The same things were measured in two ways. Each way mixes the same 10 hidden numbers, adds some noise and spreads widely along 7 directions of its own, which tell nothing about the thing.
(in the rows, 128 means zero)
Some things both ways: the first way, then the second way.
[144  82 122 154 100 185 147 125 127 125 137 152 124 163  89 144 169 116
 109 108 142 103 123 112 167 113]
[121 114 157 124 131 112  95 108 142 142 103 161  85 156 100 104 151 131
 123 114 129 120 145 112 107]

[125 122 114 164 189 115 115 188 108 158 110 135 109 155 123  98  84 147
 143 132 163 136 129 131  87 129]
[138 133 134 141 141 134 147 117 148 127 148  88 134 155 118 150 118 143
 128 165 163 127 106 142 168]

[120  80 101 185 129 194  99  97 116  73 120 127 150 191 113  95  72 112
 135  94  90 150  85 114 138 138]
[152 131 125 113 151 138 128 102 177 155 145 115 140 126 101 139 100 130
 112 127 136 105  98 111 138]

[ 95 158 132  53 123  96 135 156 135 218 104 123 115  89 159 148 175 131
 121 170 173 163 155 149 130 138]
[120  92 132 104 124  98 125 141  83 130 155 124 100 175 164  98 139  94
 141  98 116 152 129 110 118]

[127 139 127 106 149 121 115 194 112 179  96 102  95 108 108 126 174 147
 122 161 123 105 134 117 129 116]
[ 78 151 125  93 135  97 129 104 183 177 148  72 112 178  93  76 113 169
 127  58  72  89 162  68  86]

[154 136 154 124 102 184 159 109 156  92 137  68 153  73 137 183 123 115
  95 166  77  82 134 139 187 109]
[155 111 104 119 113 140 110 107 177 133 105 167  99 119  96  88 144 147
 128 102 133 120 129 124 110]

[140  99 151 103 124 122 177 121 164 160 135 164 143  86 108 163  89 136
 128 146 199 153 131 126 125 161]
[144  77 158 147 143 131 105 106 137 124 116 181  94 120 114 137 175 115
 118 151 154 164 148 140 165]

[147 159 153 128 184 123 125 146 125 121  74 133 137  89 109 100 110 139
 142 141 105 137 139  82 106 122]
[131 151 102 152 121 158 174 107 175 124 144  92 146 133  95 121 101 169
 130 135 147 124 103 155 136]

[146 102 141 176 174 174 149 207 141 113 119 139 122 147 101 116 116 122
 117 126 117 116 123 133 116 104]
[ 96  93 117 119 114 142 125 132  65 127 147 144 153 124 151  78 132  94
 132  87 127 148 177 166 111]

[117 131 151  90 123 153 149 100 138 158  75 165 165 103 100 144 124 133
 114 176 166 163 115 119 123 153]
[147 124 138 130 127 118 140 111 189 128 168 101 151 146 132 101 148 166
 126 120 138 132 125 130 136]

[155 136 132 142 153  65 131 156 125 102 177 103 110 112 171 166  67 144
 153 105 131  92 128 128  96 131]
[146 128 140 158 117 173 126 113 156 121 120 159 110 131 156 147 138 145
 150 117 157 179 115 143 136]

[103 107 128 115 127 176  99 128 111 103 116  75 128 111 158 121 159 101
  98 140  67 121 132 132 151 146]
[161 104 101 116 102 150 128 141 170 111 113 181 142  82 156 138 123 124
 147 116 128 159 118 146 163]

[119 102 118 113 107 128 134 161 121 185 148 143 109 108 116 133 138 114
 142 134 201 147 152 138 156 129]
[151 132  94  96 142 138 121 119 102 149 141 112 112  86 100 157 123 109
  74 152  97  80 123  90 138]

[146 143 141 145 112 123 137 108 158  89 145 101 119 122 121 137 120 142
 118 118  79  78 131 123 141 120]
[129 139  93 142 115 139 146 131 177 122 103 106 142 142 115 126  78 142
 143 111 113 106 122 142 129]

[114 140 156  95 127  71 136 112 114  98 151 122 106 131 156 125 203 128
 134  95 101  74 132  98 121 128]
[155 101 115 104  92 125 118 139 121 113 109 158 129 140 174 124 131 106
 140 116 107 141 128 137 106]

[127 129 145 136 113 134 132  81 151  89 139 141 124 150 114 113 143 118
 120 108  98 119 141 119 115 135]
[105 134 119 169 136 121 146 150 156 113  67 143 106 119  72 163 123 150
 139 169 119 135 157 135 158]

[166 110 112 176 172 152  83 200 106  91  94 129 100 123 103  64 120 142
 152  80  39 121 122  68 138 114]
[ 94 131 146 106 140 119 104  96  94 128 107 144 100 128 117 147  88  86
 109 100 139 153  88  97 151]

[131 176 127 100 146  70 125 106  98 119 134  63 136  90 164 137 144 162
 128 157  94  85 121 149 123 117]
[141 112 149  93 117  98 115 112 175 138 146 131 130 167 127  98 129 129
 128 108 137 116  96 101 109]

[109 143 132  80 137  99 108 169 137 200 103 114  98  80 117 125 144 133
 117 175 160 148 159 135 112 158]
[128 119 111 155 132 118 141 122 175 102  76 140 101 121  80 150 120 147
 131 165 134 143 127 149 184]

[185 113 122 155 171 171 153 151 156 122 138 103 128 116 130 188  85 149
 124 137  96 128 148 139  99 121]
[ 70 189 161 139 153 138 154 136 191 178 151 104 135 147 131 147 124 200
 161  76  97 158 164  76  94]

[ 94 142 117 149 135 108  88 111 111 111  91 142 138 171 129  62 100 140
 119 116 114 141  94 119 115 153]
[109 109 143  85 120  71 123 130 120 132 164  96 101 170 136 118 138 110
 112 125 106 119 109  71 148]

[116 104 112 135 106  98 133 101 126 155 147 156 133 157 112 145  71 140
 136 127 219 139 106 140 114 160]
[130 110 133 114 136 124 127 110 169 165 161 122 111 140  90 102 158 141
 113 119 111 103 145  91 113]

[ 97 139 129  81 121 137 143  97 125 165 127 110 126 121 147 141 180 124
 141 147 131 139 154 132 139 128]
[130 139 145 136 160 136 118 137 178 165 138 130 113 156 126 109 120 157
 163  93 140 127 149 122 123]

[ 93 181 130  82 128  86 111  51 106  98 112  81 154 127 169 100 196 112
 132 132  74 138 123 125 131  99]
[121 128 146 147 123 132 146 110 173 131 128 124 124 187 100 102  95 137
 154 120 158 123  96 156 118]

[120 160 124  95 100  50 143  87 146 138 162 106 121 123 138 138 140 149
 139 131 142 110 127 153 119 125]
[106 135 158 142 146 111 115 117 156 123  92 120 112 160 107 150 100 132
 138 137 153 133 125 135 172]

[154 143 143 119 148 123 148 136 152 149 100 125 132  67 122 127 117 158
 122 143 119 123 154 104 155 140]
[143 110 128 134  97 151 128 124 174 126 127 150 120 155 143 108 116 123
 154  96 134 135 102 129 114]

[159 117 139 192 129 155 150 143 144  78 161 130 127 162 134 161  66 136
 133 102 115  83 117 130 128 117]
[110 147 149 135 144 134 121 129 119 127 151 108 102 138 155 140 140 153
 136 117 156 165 139 117 171]

[146 124 155 107 158 178 172 129 141 113 107  97 166  78 145 166 143 131
 106 165  83 120 127 132 147 117]
[118  88 100 113 112 167 139 122 140 137 138 163 172  99 129 105 133 120
 152 113 176 170 156 170 157]

[132 137 127 151 169  89 132 164 151 177 108 149 118 151 101 116  84 140
 106 158 204 155 133 147  71 138]
[ 97 157 129 135  96 122 166 140 161 118 130 103 144 145 127 137 136 182
 141 146 101 128 149 132 116]

[116 163 133 123 145 112 125 131 114 130 133 137 130 121 131 107 111 122
 170 142 145 147 150 152  98 108]
[150 161 130 166 172 141 129 139 133 132 129 106 123 111  95 154 126 155
 106 164 151 101 127 126 141]

[108 117 148 137 116  95 135 116 149 143 113 177 129 154 100 106  88 127
 118 124 203 136 111 105 114 161]
[149  71  85 135  92 149 135 121 133 115 103 175 111 123  96  86 155 114
 131 143 140 128 147 167 118]

Other things, the second way, with their names:
z_514: [208 103 127 167 126 143 120 129 174  90 138 114 164 188 180  77  67 104
 158  84 176 114  57 187 111]
z_128: [108 165  95 159 140 189 148 124 164 136 109 104 134 102 101 159  99 177
 154 136 175 143 149 154 186]
z_864: [114  97 133  67 129  97 107 121 111 140 157 149 105 131 158 104 138 106
 135  92 128 167 130 112 172]
z_748: [166 133 150 141 120 133 103 116 161 110 112 159 131 122 135 118 141 147
 113 126 140 118 118 142 105]
z_474: [115 146 145 141 157 106 130 114 130 122 127  86 123 157 108 136  87 128
 119 142 134 109 118 149 166]
z_106: [132 128 124  84 159 104 114 133 134 152 129 120 124 126 115 156 103 112
 122 146 142 118 117 104 176]
z_195: [129 156  95  67  87 137 165 103  88 114 177  72 196 130 187 128  81 130
 116 120 126 139  84 160 118]
z_290: [123 128  82 102 113 154 138  99 125 131  98 114 118 134 127 149 107 132
 137 133 161 163 117 138 158]
z_368: [149 146  64 138 142 156 180 125 158 127 170  33 140 129 111 155 100 164
 131 175 163 116 106 148 216]
z_168: [122 111 131 123 129 128 131 124 158 133 159 112 151 147 152 103 116 127
 142  93 124 138 139 137 149]
z_716: [156 120 103 118 124 144 126 104 130 115 112 154 119  85  92 148 129 124
  98 166 151 132 102 143 166]
z_413: [135 126 145 103 145 116 106 143 111 138 134 128 130 111 153 175 149 122
 111 160 144 139 138  96 170]
z_572: [132 117  99  99 126 121 131 157  92 120 105 186 117  60 111 159 125  95
 106 150 104 140 121 114 150]
z_33: [126 154 123 156 147 161 141 124 182 140 128 114 164 119 109 125  84 161
 143 115 133 107 149 169 139]
z_640: [ 94 179 151  83 111 103  98 161 123 117  87 184 112  75 175 184 179 180
 135 125 135 200 149  56 137]
z_350: [162  82 107 133 157 139  98 145 183 147  36 192 123  95  81 176 137 113
 139 169 167 139 164 123 169]
z_205: [180 130 106 168 136 147 135 108 179 129  71 128 104 167  85 124  89 141
 135 139 121  91 113 167  86]
z_206: [144 102 106 162 102 164 126 151 134 108  91 134 160 143 137 124 104 108
 152 130 160 111 140 168 111]
z_399: [132 126 125 138 119 142 159 137 168 136 136 108 176 139 126 149 112 138
 132 141 116 118 126 126 110]
z_778: [ 79 147 139 124 152 128 135 156 120 132 146 122 120  98 134 177 141 149
 145 144 162 186 146 100 221]
z_915: [127 192 139 108 111 150 132 133 145 107 168 141 154  58 160 154 108 167
 110 116 123 135  83 121 157]
z_567: [175  86 146 151 125 147  97 109 165 128  95 150 114 179 134 119 123 101
 140 116 170 125 102 131 107]
z_946: [ 96 135 130 100 120 106 154 134 107 120 178 120 158 107 135 114 120 129
 116 128 104 132 129 143 150]
z_665: [125 148 128 177 136 154 187 107 238 139 139  62 141 167  91 174  81 172
 145 159 111 110 109 144 176]
z_150: [138 126 148 128 113 145 102 108 130 133 109 140 115 140 147 143 147 130
 114 126 123 127 142 116 104]
z_941: [138 129 154 130 139 118 116 120 151 114 128 148 119 134 127 132 130 136
 130 134 167 154  99 131 156]
z_895: [111 125 170  79 147  51 123 106  72 104 178 100  91 159 145 137 133 105
  97 161 161 165  68 111 212]
z_392: [115 127 119 137 148 138 156  97 127 145 121  88 143 150  71 162 108 125
 111 178 171 124 115 136 144]
z_319: [116 145 109 123 127 126 135 130 148 124  98 136 104 117 115 144 119 158
 140 138 106 135 153 141 155]
z_638: [ 76 132 152 139 140 120 132 123 119 115 112 150 126 102 102 150 133 135
 127 141 153 176 146 137 186]
z_892: [135 100 192 123 107  79  90 107 118  94 114 155  99 160 162 130 138  94
  98 124  84 128 113 124 127]
z_862: [146 147 163 151 143 139  96 114 156 147  80 146  99 152 119 154 145 154
 121 131 139 124 142  98  82]
z_806: [125 122 124 146 118 158 139 119 150 158 123 101 112 199 116 120 127 136
 152 112 154 124 123  98  71]
z_410: [150 119 106 111 102 143 125 144 109 127 126 139 128 127 127 122 143 119
 120 141 157 117 106 102  96]
z_402: [129 107 108 134 112 144 149 103 108 121  94 136 111 156 109 143 107 104
 133 147 148 155 106 155 124]
z_537: [137 111 124 136 102 150 105 112 162 125  34 188 117 123 125 161 133 132
 137 134 113 147 161 140 108]
z_130: [101 117 150 130 123 132 122 107 112 128 151 125 105 136 150 118 152 131
 124  99 114 163 155 120 146]
z_653: [144 147 137 138 134 114 148 151 167 119 108 130 116 132 138 194 115 146
 133 159 102 143  98  98 145]
z_835: [137 109 156 128 152  99  96 117  46 107 125 135  83 156 151 130 135  82
 104 127 158 163  95 118 143]
z_476: [ 98 150 121  86 142 111 146 139 149 154 170  87 135 147 145 139  80 135
 152 107 110 128 124 117 183]
z_944: [177 116 118 103 124 131 121 127 183 140 130 157 130 106 124 139 157 147
 120 147 136 126 117 107 131]
z_829: [121 148  90 122 136 114 160 133 127 115 101 127 104 109  89 151  90 134
 125 153 111 137 106 137 158]
z_684: [118 133 101 134 133 138 148 135 131 141 140 101 131 131 103 116 130 145
 123 124 126 118 146 113 114]
z_391: [143 174 117 156 151 168 162 115 178 123 159  59 187 146 172 157  33 152
 163 106 156 143  88 189 183]
z_118: [136 132 128 113 112 142 113 120 149 121  80 154 149 125 146 159 112 131
 141 131 169 161 111 130 130]
z_867: [175 114 127  98 114 121 138 104 167 149 163 157 100 123  95 108 167 142
  89 146  87  95 105 105  87]
z_296: [118 102 136 134 101 136 126 118 154 134  96 150 138 162 130 110 132 127
 145 104 109 133 158 137  80]
z_70: [131 115 144 128 141 101 118 136  97 121 128 132 116 152 125 117 109  95
 119 129 127 112 116 135 121]
z_103: [138 137  81 119 122 136 151 130 129 121 108 130 134 127  94 116  85 132
 140 149 158 113 101 173 137]
z_117: [119 109 105 104 136 104 123 167  96 131 120 154 123 112 124 116 131 105
 134 123 120 133 150 118 139]
z_704: [102 147 156  75 122  96 100 137  86 122 122 179 113  88 152 147 169 136
 114 125 149 183 124  79 137]
z_265: [ 84 138 138 102 118 105 117 155  77 102 114 188  97  83 142 141 164 132
 133 123 154 203 130  97 165]
z_419: [ 84 129 116 107 135 106 133 172  42  98 173 116 127 109 181 110 125 110
 148 100 168 192 128 130 198]
z_178: [ 87 136 105 109 143 136 148 144 137 164 134 136 111 113  99 132 122 139
 147 106 116 149 153  95 138]
z_495: [100 175 100  67  98 155 136 143 172 166 121 147 170  82 143 146 122 173
 145  81 107 140 145  66  83]
z_681: [106 180 125 145 135 158 140 132 160 137 139  96 111  92 120 168 127 183
 117 129  97 117 152  99 162]
z_323: [128  99 114 153 125 158 169  88 181 130 111 127 159 151  66 132  52  99
 135 148 133 106  98 201 151]
z_176: [174  66 122 147 124 143 127 131  75  90 117 168 143 100 135 166 136  59
 103 198 184 153  94 177 186]
z_777: [149  71 174 171 130 113  95 111 124 104 108 167  82 162 121 111 159  87
 112 128 131 135 124 132 128]
z_6: [ 82 117 136 121 129 107 112 125 123 126 151 123 127 125 117  67 122 121
 119  63 104 123 156 109 133]
z_615: [138 100 186 125 138  93  79 129 132 134 162 167  88 144 145  75 181 115
 107  70 112 129 130  67  93]
z_910: [195 121 167 114 107 126 100 108 181 116 124 145 119 148 184 169 134 130
 118 147 122 129  79 118 136]
z_198: [149 123 117 130 127 114 123 145  94  91 139 142 111 101 161 117 130 117
 116 124 110 144 121 149 161]
z_376: [193 101  85  97  96 116  93 123 153 114 104 163 123 123 129  53 123 116
 107  83  92  71 114 131  60]
z_498: [ 84 113 149 132 116 123 121 112 126 108  94 174 117 102  97 144 147 128
 124 144 157 173 143 138 175]
z_919: [ 78  95 100 163 138 182 158 122 114 135 120 161 104  88  63 139 157 130
 145 155 189 190 170 155 205]
z_261: [203 140 181  87 145  67  90 121 172 141 129 115 121 160 142 172 155 146
  81 194 103  66  98  82 106]
z_850: [118 179 146 119 161 135 127 109 119 135 128  99 119 126 121 189  96 142
 110 150 173 146  82 101 171]
z_3: [145 126 124 139 128 140 109 111 144 128  82 158  93 125 102 133 146 146
 119 140 135 125 143 129 117]
z_993: [110 159 116 112 129 110 117 127 102 106 120 108 129 105 136 124 114 144
 104 115 111 124 140 126 147]
z_701: [143 150 146 126 120 141 113  98 165 134 107  96 104 179 144 156 129 166
 137 152 175 129 117 124 145]
z_110: [196 127  80  98 127 144 117 126 147 140 118 117 124 119 130 139 120 129
 112 145 138  94 102 112 121]
z_151: [143 110 117 122 120 136 137 137 129 130 144 116 120 145 142 145 134 119
 137 152 153 136 116 124 156]
z_851: [ 87 165 200 130 131  71 124 121 102  93 159  97 101 180 176 127 117 145
 130 115 114 155 107 140 161]
z_725: [149 103 132 113 121 115 146  95 155 119 153 131 146 152 122 107  93 104
 121 122 128 129  73 157 138]
z_194: [125 156 111 121 143 151 143 131 184 172 129  85 126 155 121 158  96 162
 152 125 117 104 143 106 132]
z_274: [133 163 159 117 113 128 109 147 159 131 133 110 129 157 206 149 155 183
 157 109 141 157 147  97 119]
z_798: [124 140 151 118 145 115 114 122 157 140 147 117 143 131 137 127 126 143
 121 102 128 132 127  99 128]

Some of these things the first way, each followed by its name:
[113 155 122 101 131  73 118 181  84 179 134 145  88 135 136 111 221 145
 136 128 156  93 147 137 121 109] | z_206
[126 135 102 106 102 130 117 132 105 135 163  82 131 123 159 180 138 126
 122 155 121 116 114 185 125 116] | z_798
[131 153 148 122 128 154 158 111 167 116 136  91 136  98 140 146 120 132
 115 156  87 110 158 160 135 124] | z_117
[101 112 135 138 154 119 112 125 107 110  99 199 145 152 114  52 111 122
 156  91 149 176 113  95 100 154] | z_176
[120 126 121 121 107 168 108  81  89  82 135 101 145 147 153 141 183 105
 121 119  74 109 117 129 150 109] | z_941
[116 116  99 138 129 166 101 176  95 139 118 100 125 148 155 126 153 115
 118 128 103 132 114 153 151 111] | z_567
[ 72 175 136  88 109 104  84 113  98 149  84 178 119 156 139  84 162 134
 156 118 133 157 125 102 110 152] | z_419
[134 145 140 121 151  98 135 143 140 131 129  96 136  77 133 125  72 129
 139 154 139 134 133 137 119 130] | z_716
[134 107 111 108 104 100 140 178  99 160 185 107 105 129 157 181 192 109
 123 124 175  97 136 165 143  95] | z_150
[110  74 114 151 156 196 109 166 115 138  92 122 135 142 123  94 137  99
  97 131 122 162 127 128 149 139] | z_910
[136 179 122 109 125  43 149 107 143 144 153 125 141 128 179 168  91 159
 146 120 163 131 115 146 109 117] | z_806
[146 145 157 134 207  79 138 136 116 106 117  89 140  64 136  98  74 132
 143 153 128 120 151 111  96 130] | z_867
[152 154 148 136 138 154 136 154 132  74 127 118 139  97 150 135 130 120
 146 113  51 109 134 119 140  95] | z_835
[118 106  88 151  93 111  75 155  72 157 143 164 108 166 117 120  91 138
 143 120 198 132 103 150 114 156] | z_615
[134 132 140 110 102  74 161  58 134 114 186 106 139 113 152 186  84 152
 139 135 164  88 121 146 119 154] | z_944
[147 100 141 118 159 118 158 202 165 164 133 122  99  94 112 147 151 130
 112 140 142 120 149 125 120 133] | z_537
[105 141 128 191 200 123  91 165  90  65 116  95 125 178 172  63  90 125
 138  98  65 106 108 124  92 119] | z_151
[132 143 145  84 115  94 149  62 174 153 124 160 132  88 122 136 114 152
 132 133 151 165 161 110 114 176] | z_653
[ 90  77 116 124  97 162 118 112 145 161 111 146 126 173 115 130 108 121
 111 123 168 160 101 115 148 175] | z_864
[126 128 131 101 128 135 127 174  97 161 137 118  91 121 140 152 205 122
 142 125 134 100 157 111 145 104] | z_128
[110 148 109 181 114 113 100  87 107  81 130 148 154 210 150  98  65 123
 136  94 139 136  86 143 115 124] | z_410
[165 108 119 142  84 177 130 122 131 136 153 140 124 137 124 199 132 127
 103 124 142 105 142 137 153 132] | z_265
[ 99 127 132 136  53 185 115  86 154  96 127  93 151 143 113 134 113  83
  87 156 107 117 101 164 183 119] | z_376
[ 99 150 133  84 103  80 140 119 116 175 139 157 117 160 153 159 178 138
 129 132 189 122 124 137 109 138] | z_274
[145  99 112 137 109 203 128 146 138 167 114 154 126 150 117 182 133 124
  87 148 153 149 141 145 134 142] | z_640
[126 127 126  77 121 128 108 138  73 132 133 115 115 109 142 143 252 108
 127 129 100 110 141 122 130 104] | z_638
[166 100 132 127 158 166 164 126 164 121 128  71 142  69 108 138 151 123
 102 150  77 127 155 126 163 108] | z_323
[121 143 138 119 134 181 126 145 116 128 104 119 142 119 142 137 166 103
 118 152 100 137 139 139 140 103] | z_684
[ 98 155 146 130 150 134 124  89 156  97  77 160 155 132 102  40 115 116
 144 120  91 180 127 108 119 128] | z_70
[143  82 106 196 120 152 119 112 120  81 175 110 123 200 115 139  89 113
 106 108 134  99 104 157 111 120] | z_946
[ 98 124 114 147 152 137 118 114 161 133 116  78 127 154 142  97  80 128
 117 137 104 149 128 148 125 143] | z_476
[131 126 124 105 124 126 113  93  93  80 148  58 134 106 161 143 182 115
 117 130  56  92 120 129 143 111] | z_725
[111 150 145  96 133  94 138 141 160 129 117 119 156  87 153 133  87 109
 122 156 143 171 108 153 114 135] | z_130
[142 161 149  69  94  58 182 116 183 160 167  88 126  81 172 226 119 145
 127 149 158  99 129 139 146 125] | z_290
[150 122 138 169 143 156 154 120 175  85 130 107 154 122 120 137  38 146
 109 142  95 113 101 149 125 141] | z_168
[137 123 121 113  67 131 137  71 127  79 184  86 160 133 160 189 161  96
  93 131 106  99 100 178 151 105] | z_498
[135 132 121  95 111 125 106 110  79 147 127 127 123  82 118 120 194 113
 138 134 138 133 162 111 156 116] | z_915
[ 96 142 105  99  34 133 110  66 127 155 139 145 132 164 127 153 138 128
 131 129 159 133 107 149 164 146] | z_514
[156  99 116 142 132 167 149 177 176 162 128 115 129 130 131 180  99 118
  98 142 151 155 134 142 142 119] | z_402
